The rows of a group lie close to one hidden flat surface of 12 dimensions, which passes through zero. Surfaces can cross.
In the rows, 128 means zero.
Known rows, each followed by its group:
[128 113 181 163 157 143 145 105 111 123 162 154  95 154 133 139  91  99
 128] | j_299
[ 86 145 107 130 116 172 103 114 147 140 109 145 155 134 148 148 143  93
 115] | j_299
[121 128 160 120 132 122 133 164 144 132 132 129  96 103 137  52 140 143
 125] | j_321
[105 108 135 174 110 150 171 151 139 143 101  85 106 120 148 178 107 134
 133] | j_332
[203 140  94 174 124 111 168 168  64 155 107 106  85 141  97 122 120 174
 127] | j_321
[ 88 108  93  92 111 161 103 147 111 133  61 103 135 122 136 158 159 179
 112] | j_72
[ 68 119 141 137 107 120 115  70 127 121  80 124 154 121 156 108 139 180
 124] | j_332
[ 78 100  92 121 141 120 121 119  91 154 141 121 189 133 128 205  87 104
 149] | j_894
[182 125  73 135 137 123 175 106 131 154 101 125 156 172 131  99 152 171
 115] | j_963
[ 73 145 110 148 124 105 129 140 159 114 149 140 151 133 130 152 143 134
 118] | j_331
[ 86  90  77 150  94 101 114 137 145 134  81 103 156  87 126 189 181 140
 128] | j_72
[178 110 150 187 139  79 150 170 117 138 135 151 117  94  76 124 129 128
 125] | j_299
[157 179 132 127 143 180 139 102 182 140 104 192 172 172 151  70 134 138
  64] | j_735
[160 103 116 137 139 132  96 168  79 160 137 156 160 119 133  74 154  83
 143] | j_299
[112 114 171 144 148 109 108 140 152  83 148 153 190  96  83 172 174  86
 138] | j_332
[149  71 139  70 142 113 125 177 110 134 158 123 151 120 107 145  87 100
 165] | j_331
[132 103 175  88 151 147 117 164  90 106 150 102 114 140 156 141  85 145
 133] | j_332
[ 99 104 155 131 162 155 134  84  87 175 103 122  97 103 118  95 132 110
 150] | j_331
[145 149  98  99 139 133 126 102 133 160  69 107 143  82  91 122 154 160
 112] | j_332
[150 153 165 112 134 119 102 156 116  65 166 142  91 129  91 122 154 129
 129] | j_331
[ 89 105 124  98 126  38 107 111 101 108 175  74 150  93 154  95 127 158
 178] | j_299
[ 40 122 136 153 151 112 160 130  90 120 153 109 139 137  90 190 113 131
 173] | j_72
[ 93 163  82 144 124 141  69 137 104 128 122 124 151 112 149 182 160 117
  96] | j_299
[100 147 117 111 138 118  94 135 102 131 155 153 156 133 130 110 124 119
 127] | j_332
[131 154 126 175 114 173 148 109 170 147 108 145 150 130 123 179 117  76
 115] | j_735
[ 53  89 111 166 151  88 148 117 114 132 161 141  64 115  81 198 143 109
 142] | j_735
[113 159 138 131 151 142 120 116 138 142 114 139  83  96 111 106 155 134
  98] | j_894
[ 82  94 164 106 161 115 119 116 122  85 190 145 136 167 147 128 133 114
 145] | j_963
[148 139 138  91  90 128 172 148 165 126 135  83  58 123 117  81 110 131
 176] | j_331
[129  98 140 174  69 145 107  90 147 133  73 112 124 109 205 125 127 127
 116] | j_72
[151 116 116 121  94 122 161 115 163 123 135 116 121 145 112 162  98 104
 159] | j_331
[106 123 139 133 142 108 128 158  92  98 162 120 156 146 114 141 138 135
 158] | j_934
[ 93 173  87 109  96 150  80  55 129 109 100  78 137 107 147 172 161 117
 140] | j_934
[143  83 163 133 131 157 158 148 115 120 105  96  89 133 116 184 113 131
 144] | j_735
[139  67 151 128  74  76 115 119  96  50 142 146 115 182 119 133 121 169
 166] | j_72
[ 90 132 146 112 125 124 134 144 124 107 172 173 117 162  85  82 135  96
 172] | j_299
[122 131 129 133 180 156 132 121  96 153 122  86 182 112 132 134 165 101
 149] | j_894
[116 106 103 113  86  71  83  74 108  82 124 102 186 121 140 158 147 151
 161] | j_934
[ 90  96 100 101 108  93 114 122 133 142 123 112 201 109 145 143 111 130
 152] | j_894
[132 139 140  90 191 117 159  93 137 133 132 190 157 154  53 104 129 162
 103] | j_963
[151 131 124 119 103 147  71 113  94  79 126 170 145 178 129 183 119 126
 106] | j_894
[106 109 106  88 127 162  89 110 120 132 143 151 126 158 162  79 164  82
 140] | j_735
[104 138  89 141 115 106 136 194 106 169 129  72 114  86 153 109 126 144
 145] | j_299
[164 137 192 128 125 124 110 122 103 114  88 156 166 101  87 102 106 161
 124] | j_735
[ 67 100  94 121 102  67 145  89 154 112 134 130  86 126 101 147 139 160
 147] | j_332
[161 102 139 104 142 131 142  98 200 123 129 152 113 123 116  80 182  96
 123] | j_331
[152  85 158 110 163 140 121 140  58 119 147 115 120 143 113 131 131 107
 166] | j_963
[129 137 181  95 138 167 147 179  89 133 142  92 116 140 130 131  48 128
 160] | j_332
[127  94 113 142 113  94 135 153 185  94 183 155 142 171 173 129 143 115
 111] | j_963
[115 108 116  77 110 163 144 144 145 151  67 173 121 136  61 128 123 147
 125] | j_299
[149  70 153 100 109 140  98  93 161 169  54 123 117  55 162 111 104 135
  98] | j_299
[198 155 113 130  80 131 155 140  82 125  97  86  86 154 114  87 110 173
 168] | j_331
[125 124 139  96 154 171 184 137 166 130 135 135 136 181 112 108 136 120
 138] | j_72
[118 118  74  62 101 147  98  97 121 171 107 136  96 133 152  71 117 119
 135] | j_934
[180 129 135 155 124 105 123 100 144 105 165 151  92 132 116 152 116  89
 119] | j_72
[189 116 130 144 105 113 169 128 100 165 126 164 107 138  59 131  48 105
 163] | j_963
[169 154 149 104 153 178 166 128 113 156 115 116 148 144 105 109  90 116
 150] | j_934
[196 158 130 159 132 172 142 110 129 127  95 106 123 137 126 159 145 117
 113] | j_934
[162 119 129 105 140 141 127 165  75 143 131 127 145 152 132 101 100 139
 140] | j_332
[ 93  64 134  72 134  98  98  85 146 154 104 172 174 108 144  68 123 148
 118] | j_735
[150 125 144 129 149 172 141 113  53 159  79  79 110 119 125 137 105 152
 145] | j_963
[177 166  98 131 102  85 131 167 151 144 168 116  98  87 102  99 119  87
 151] | j_321
[110 137 143 121 115 161 111 146 146 106  93 153  74 111  82 160 162 128
 102] | j_735
[103  66 142 130 182 138  90 143 109 128 160 173 100 124 133 160 158  83
  97] | j_963
[100 166  91 153  96 114 156 135 135 142 121 126 120 132  98 144 112 142
 139] | j_963
[ 86 131 139 141 156 141 146 175 129 162 132  76  65  66 130 109 154 107
 143] | j_331
[119  98 124 117 134 111  78 100 144 112 101 118 156  94 176 134 180 152
  91] | j_332
[153 131  81  84 148  92 155 129 192 126 184  99 176 144 156 115 136 114
 133] | j_72
[132 152 145 118 132 155 149 142 177 139 116  51 163  77 146 146 132 101
 151] | j_894
[ 92 132 204 140 150 167 108  73 144 117 146 138 109 126 190  84 119  93
 121] | j_934
[ 70 134 202 111 124 113  65  80  82  94 118 149 112  91 123  99 106 161
 130] | j_72
[108 133 128 104 114 129 101 121  87 106 146 112 197 164 176 102 118 139
 160] | j_894
[ 62 110 135  74 148 190 108  92 141 130 103 156 144 155 140 147 136 121
 108] | j_321
[163  83 129 157 152 127 120 183 127 148 109 126 131  85 125 181 148 115
  90] | j_321
[112 113 122 105 170 132  75  81 102 162 119 150 139  69 102 102 180  70
 137] | j_963
[ 95 116 121 152 153 114 188 193 138 157 121 131  55 116  91 118 137 170
 108] | j_331
[160  53 118 136  79  99  74 165 124 135 111 192  99 112 144 128 114 119
  95] | j_963
[ 77 141 124  79 170 110 151  92 138 131 171 131  86 152 128 145  73 158
 112] | j_894
[114  83 148 130 159 103 137 142  98  78 105 108 106 127  82 189 183 201
 116] | j_72
[121  80  90 122 156 179 125  88 124 172  80 145 118 132 121 184 157  97
 100] | j_299
[109 150 110 106 138 159 160 198 162 116 155 117  98 162 119 113 168 119
 130] | j_321
[211  98 138 156 155 151 138  96 104 137 106 160 131 145  95 183 117 103
 105] | j_321
[123 108  93 135 135 119 130 195 155 136 160 122 129 112 130 101 206  79
 139] | j_934
[ 92 183 155 168 135 134 130 171 120 149 134 125  63  89 134 104 103 147
  99] | j_321
[120 142 110 149 122  81 120 187 126 150 157 160 132  74  55 133 126  86
 145] | j_321
[ 86 178 101 180  90 155 138 132 132 175  94 163 130 117  99 106 130  97
 134] | j_934
[139 107  95 103 154 177 140 153 118 141 130 130 175 178 124 185 132  95
 130] | j_321
[ 64 190 140  93 137 144  98 102 133 118 153  94 160 101 133 120 133  98
 159] | j_72
[109 131 122  78 110 138 119 100 174 126 108 195 104 137  81 144  96 132
  97] | j_331
[146 107 172 136 125 100 123 106 199 104 105 167 108  98 137  68 168 161
  81] | j_72
[ 93  88 114 118 112 102 120 166 192 158 108  95 109  51 170  89 168 131
 114] | j_321
[146 167 132 104 127 116 145 158 194 108 140  93 165  99 119 116 149 126
 135] | j_934
[154 125 157  97 103 161 133 113 179 110  94 148 103 134 115 124 120 132
 109] | j_299
[112 145 112 188 126 172 154 119 118 173 116  97  72 123 166 176  94  98
 118] | j_963
[ 90 150 134 134  51 104 155 148 133 113 104 118 163 131  85  77 120 155
 202] | j_332
[ 75 101 151  99 169 121 131 100 130 107 118  81 166 105 120 160 166 154
 146] | j_72
[126 126 117 125 129 129 103  87 156 131 117 122 150 110 166 127 151 119
 107] | j_894
[114 142  66 123 105 145 141 117 137 143 133 104 120 149 130 130 161  88
 165] | j_934
[110 110 131 169  96 144 140 100 175 161  79  94 144 101 212 139 107 137
 104] | j_894
[168 135 137 175 112  80 135 153 129 140 145 107 156  87 143  87 126 120
 148] | j_321
[ 80 177 160 172 155 142 108 124 137  89 168 118  95 109 138 158 172  98
 115] | j_331
[ 91 158  98 211 106 135 162 117 121 171 125 150 201 161 146 104 119 100
 152] | j_332
[182 158 146 118 132 173  78 132  74 106 145 170  96 156 113 136 113  89
 116] | j_894
[ 84 173 163 158 141 178 136 143 107 142  91  94 130 104 137 110 148 143
 130] | j_894
[127  97 122  66 148 153 108 183 139 152 121 133  76 100 125 130 129 120
  99] | j_321
[132  68 185 118 151 114 112 134 120  97 193 160 114 139 120 144 110  66
 157] | j_963
[119 158 155 103 107  93 117  80 188  59 155  98 129 126 156 147 119 158
 120] | j_934
[ 88 137  87 115 123 158 100  67 117 142 101  94 111 111 137 182 152 104
 135] | j_934
[ 45 121  87 172 151  90 157 146 124 175 113 118 185 115 160  97 155 183
 113] | j_735
[ 99 152 135 159 100 118 139 140 127 111 139 108 148 115  98 180 113 108
 167] | j_735
[144 103 145 151 141 146 171 104 204 129  98 180 173 155 123 111 159 131
  93] | j_735
[148 120 159 107 153 156 156  67 123 118  95  74 121 153 174 123 117 190
 115] | j_332
[ 78 158 155  96 121 119 119 153 108 104 124 113  97 117 111 132  92 195
 124] | j_735
[171 141 168  88 109 172 100  55 113 105 139 106 126 148 157 146  65  80
 160] | j_331
[151  86 157 108 125 139 120 128 140 122  95  83 131 107 185  88 156 153
 128] | j_735
[114  94 117 199 157 107 170 129 121 156 131 168  86 121  64 157 159 102
 127] | j_894
[119 155 103 113 128 203 104 153 120 151 122 124  79 143 166 108 155  86
 113] | j_299

New rows, each followed by its group:
[125 157 140 126 142 174 132 105 133 108 146 133 133 174 141 164 114 107
 119] | j_321
[139 198 105 128 113 124 157 119 161 119 102 116 220 156 126 125 119 188
 109] | j_299
[141 144 137 112 153 130 160 180 183 119 153 131 178 152 155 131 101 151
  89] | j_963
[196 131 107 142 158 114 112 145  50 155 140 148 108 125  95 121 121 122
 121] | j_735
[136 190 143 134 108 156 107 151 165  82 128  96 130 124 166 119 168 133
 111] | j_332
[175 120  99 153 144 126 120 145  95 179 147 137 126 109 129  79 149  71
 144] | j_894
[129 118 118 120 153  94 154 101 128 142 165 121 166 143 134  44 157 117
 171] | j_299
[144 109  92  55 127  86 108 115 176 154 144 143 112  85 118 139  87 118
 104] | j_894
[103 136 180 139 104 128 104 126 117 126 106 147 124  92 118  56 133 126
 150] | j_894
[ 95 164 131 137 120 155 135  76 147  99 134 103 112 163 169 166 115 136
 117] | j_321
[177 160 191  85  90 172  68 121 105  72 121 160 154 142  91  92 122  91
 164] | j_735
[117  98 155 132 130  94  74 111  86  98 154 122 124 104 148 179 108 122
 128] | j_299
[164 150 136 161 158 159 145 130 107 153 133 156 155 160 134  98 123 111
 112] | j_299
[110 127 146 112 137 112 171 116 217 143 141 122  99 112 156 128  74 142
  96] | j_934
[ 93 116 113  88 102 117 164 189 120 144 107 139 121 138  59 114 104 166
 164] | j_299
[118  73 158 127 137 109 133 123 142 118 104 148 100 108 112 106 160 152
 117] | j_321
[118  94 157 102 153 117 143  55 177 108 120 116 139 136 160 134 127 162
 106] | j_894
[152 111 160 149 108 156 100 101 150 106  79 153 128 110 120 180 137 115
  97] | j_894
[ 53 149 101 165 124  73 172 151 159 149 176 109 168 126 158 116 104 138
 144] | j_72
[116 100  74 167  86  95 103 124  54 130 110 150 130 160 125 155 126 162
 137] | j_934
[149 125 130 137 124 162  96  90 130 122 113  83 101 112 200 110 174 107
 119] | j_963
[171  76 157 139  94  94 146 135 183  95  91 129 156 101  93 121 175 140
 145] | j_894
[165 128 131 172 136 155 141 122 123 121 104  99 158 153 175 154 147 148
 105] | j_321
[ 60 143  97 114 124 117  96  98 155 140 142 113  32  78 153 167 124 114
  96] | j_735
[173 147 107  79 100 110  61 150 148  76 158 125 197 118 127 118 174  90
 147] | j_331
[106 123  91 136 146  84 137 130  89 151 117  94 160 106 121 161 113 181
 127] | j_299
[ 94 114  70 141 134 128 148 152 151 184 102 134  77  97 104 181 130 129
  91] | j_934
[ 65 176  93  93 116 107 148 132 165 117 137  74  52 107 123 108 158 170
 135] | j_299
[153 151  99 127 111 154 104 175 150 128  86 101 164 110 170  85 201 148
  98] | j_321
[156 153 144 137  82 141  97 187 125 108 109 116 144 113 149 159  88 146
 107] | j_299
[ 91 169 115  90 104 168  83 113 141 141 110 173 166 132 132 102 113 104
 119] | j_735
[132 146 133  84  66  90  86 133 154  96 151 154 116 126 143  61 103 135
 139] | j_894
[118 105 156 114 137 121 126 109 124 105 114 129 157 129 112 129 140 149
 140] | j_894
[110 117  93 133 104 100 120 163 112 121 168 175  54 159 112 130 116 123
 123] | j_332
[101 139 116 102  99 104 127 149 151 126 133  81 106 107 173  64 140 162
 143] | j_321
[ 49 166  87  74 126 127 114 148 128 129 148 117 176 123  93 136 137 115
 169] | j_72
[193  80 208  96 143 125 149 113 134  73 150  87 164 144 141 112 117 124
 177] | j_963
[133 162 101 216  71 108 127 181  89 125 113 185 152 153  84 101 151 134
 135] | j_934
[ 84 154  71 100  68 105  97  82 150 125 112 140 147 108  89 118 157 110
 166] | j_934
[128 160 129  78 112 104 107 109 157 116 176 154 118 117 104  79 112  90
 154] | j_332
[199 121  85 141 115 140 108 112  73 149 117 167  49 155 107  99 146 109
 121] | j_963
[ 98 159  82 105 117 157 117 166 123 142 102 109 112 128 139 123 151 156
 107] | j_321
[116  99 169 174  92 142 152 153 142 105  66 105 180 109 102 175 152 147
 151] | j_894
[124  85 130 161 137 108 121 101 166 135 106 121 110  80 148 119 196 122
 107] | j_735
[ 95 194 143 109 136 138 170 121 134  79 156  61 161 169 128 133 128 167
 168] | j_332
[136 155 152 172  85 127 121 111 128 154  80 167 208  98  99  75 115 116
 149] | j_934
[133  99 105 125 119 125 114  82  81 149  91 124 114 139 145 169  83 168
 112] | j_934
[ 83 107  88 155 128 139 129 119 164 178  85 149 162  88 108 162 166  92
 112] | j_321
[143 175 102 132 125 149 106 102 118 121 118 126 123 163 188  81 154 164
  87] | j_332
[116 116 120  71 173 144 122 112 105 152 127 167  93 143  96 160  82 145
  91] | j_72
[148 177 111 130 122 151 115 129 111 134 148 112 106 135 147 139 103 102
 125] | j_735
[ 92 158 112 164 144 160 162 206 104 174 114  89 110 126 168 106 123 163
 108] | j_321
[202 132 170  83 158 158 134 139 152 125  95  87 138  87 110 108 156 133
 124] | j_894
[104 150 131 106 159 199 115 129 144 173 126 139  98 115 152 163  85  77
  87] | j_321
[183 132 151 122 148 104 114 134 158 121 128 183 103 100  87  78 156 131
  88] | j_72
[110 122 185  95  92 137  92  87 133  77 139 154 135 146 135 160  62 118
 140] | j_894
[149 101  62 130 128 131 148 184 141 168 133 111 103 134 155 119 151 117
 116] | j_934
[205 150 104  86 144 184 121 154 108 145 112 108  83 147 149 102 136 137
  99] | j_934
[ 46 124 150 109 155 116 156  88 140 151 143 121 103 120 142 120  71 153
 131] | j_894
[169 119 117 108 144 111 103 185 127  91 169 139 126 129 104 149 167 104
 121] | j_332
[ 72 146 127 119 147 115  88  73 139 138 110 154 157  83 112 132 148 131
 104] | j_332
[130 101 101 111 149 133 161 164 124 140 169 130 111 154  92 196 104  86
 147] | j_321
[163 108  74 147 105  92 185 186 191 122 130  81 136 121 109 188 161 134
 134] | j_735
[129 100 169 152 174 140 158 115  98 129 159 110 145 174 186 140  80 137
 126] | j_331
[142  95 150 136 106 100 115 111 148 125 106 100 152  83 162 163  93 145
 118] | j_299
[209  88  80  92 144  89 107 149 122 122 121 155 108 122  78 165 158 147
  90] | j_72
[141 154 100 126 111 141 174 147 150 116 174 129  68 199 140 102 122 117
 142] | j_934
[171 129 112 110 142  89 155 122 159 128 150 126 169 154 159  79 115 169
 113] | j_735
[ 99 133  86 126 129 124 167 144 161 125 146 161 128 165  68 168 144 114
 133] | j_331
[194 100 150 141 105 126 143 119 149 125 101 148 128 122 101 101 141 113
 141] | j_332
[127 174  91 135 121 111 152  96 150 114 119 116 155 143  99 113 175 154
 140] | j_332
[178 115 158 134 162 150 172  98 134 129 162 101 115 176 183 127  85 117
 128] | j_72
[ 60 152  93 130 132 142 141 118 126 175 111  96 119  94 119  75 182 106
 167] | j_331
[116  98 152 101 178 113 144 143  85  97 173 135 150 160  76 139 146 124
 172] | j_963
[ 92 123 150 116 178 144 164 145 145 172 118 128 113  94  96 166  86 131
 106] | j_934
[148  98 147 127  87 119 130 153 161 108 151  91 146 124 178 119 115  98
 164] | j_299
[158  99 183 154 175 149 141 122 141 120 131 171  43 129 120 156 121 128
  63] | j_934
[129 154 165 201  82 161 189 141 171 151 122 145  98 127 100 130  82  66
 162] | j_332
[143 173 139 134 133 158  98 117 117 130 139 161  59 129 134  97 125 109
  92] | j_894
[122 108 100 127 123  97 154  86 144  93 147  75 161 139 107 217 146 117
 174] | j_934
[160  92 180 107 105 120 105 106 180  70 152 174  98 126 102 103 159  76
 146] | j_299
[123 104 122  91 133 154 120 144 134 114 121 112  86 147 163 101 169 141
 117] | j_735
[198 101 152  87 116 105  85 112 106  84 106 140 119 127 119  88 153 176
 117] | j_321
[152 104 164 107 126  92 134  97 136 125 168 126 108 117 137  92  80 106
 160] | j_321
[122 146 166  94 172 133 137 165  88 106 148 135 105 144  85 149  95 170
 116] | j_934
[121 115 167  66 152 134 127  90 165 146 118 112 167  84 125 103 104 113
 143] | j_934
[161 124  96  66 135 121  73 140 125 155 138 125 117  92 162  94 124 115
 103] | j_332
[144  91 181 154 141 128  97 127 108 108 155 195  87 120  91 134 136  67
 128] | j_299
[170 108 153 161 113 110 116 160  74 119 133 149 175 159 160  67 115 150
 137] | j_934
[153 115 190 115 117  99 112 131 122  83 175 101  83 118 164  94  97 127
 154] | j_299
[127 172 172 161  97 142 162 165 185 119 132 166  91 126  96  86 113 114
 126] | j_299
[ 86 141 101 125 112 134 120  89 155 127 129  97 138 115 149 148 148 102
 146] | j_934
[134 119 132 163 147 178 123 108 132 160  95  96  91 109 201 117 157 117
  90] | j_735
[117  85  91  66 135 152  83 140 148 130 104 122  98 104 131 217 139 121
  84] | j_321
[100 162  73 168 118 143  99 143 125 168 108 144 124  89 115 152 168  90
 103] | j_735
[122 166 169 148 144 169 110  58 110 116 136 142 149 154 158 169  71 107
 111] | j_321
[100 135 155  52 158 122  97 120  84 105 131 104 163 108  91 150 114 153
 154] | j_934
[128 111 115 177 117 108 174 117 125 137 117 118 119 139 107 137 140 136
 152] | j_331
[108 174  59  74 100 136  89 151  98 138 106 102 109 124 127 129 131 167
 118] | j_934
[112  96 125  78 127 119  95 114 101 133 133 156 128 126 110  81 142 107
 158] | j_934
[171  96 135 159 141 132 160  92 150 174 107 145  81 102 112 127 117  95
 116] | j_321
[ 88  80 143 110 190 126 155 173 107 154 161 139 111 121  83 128 139 101
 150] | j_331
[105  64 180 151 124 116 141 105 140 189  98 167 169  83 133  88  72 103
 144] | j_299
[168  71 173 126 164 125 163  79 154 147 136 145 117 114  98 153  96  83
 142] | j_332
[123 133 126 121 136 134 145 113 119 137 114 112 145 127 104 162 105 134
 141] | j_934
[153  80 163 125 101 137 117 105 131 157 122 147 116 121 179  75  72  99
 138] | j_332
[114 146 110 126 109 122  98 171 104 124 105 125 107 100 103 176 122 158
 104] | j_299
[188 111 118 133 132  99 142 192 112 109 143 138 121 152 110 125 135 163
 113] | j_934
[150 140  92 112 117 122 146 143 116 164 110 165 111 131  55  58 154 121
 152] | j_321
[167 136 114 101 104 142 131 115 137 107 136 149 128 165  92 168  99 108
 139] | j_331
[153 171 136 119 146 170 125 135  94 113 117 187 133 178  67  97 153 131
 120] | j_321
[120 101  82 147  76 147  93 120 129 142  64 108 138  94 137 186 165 106
 132] | j_72
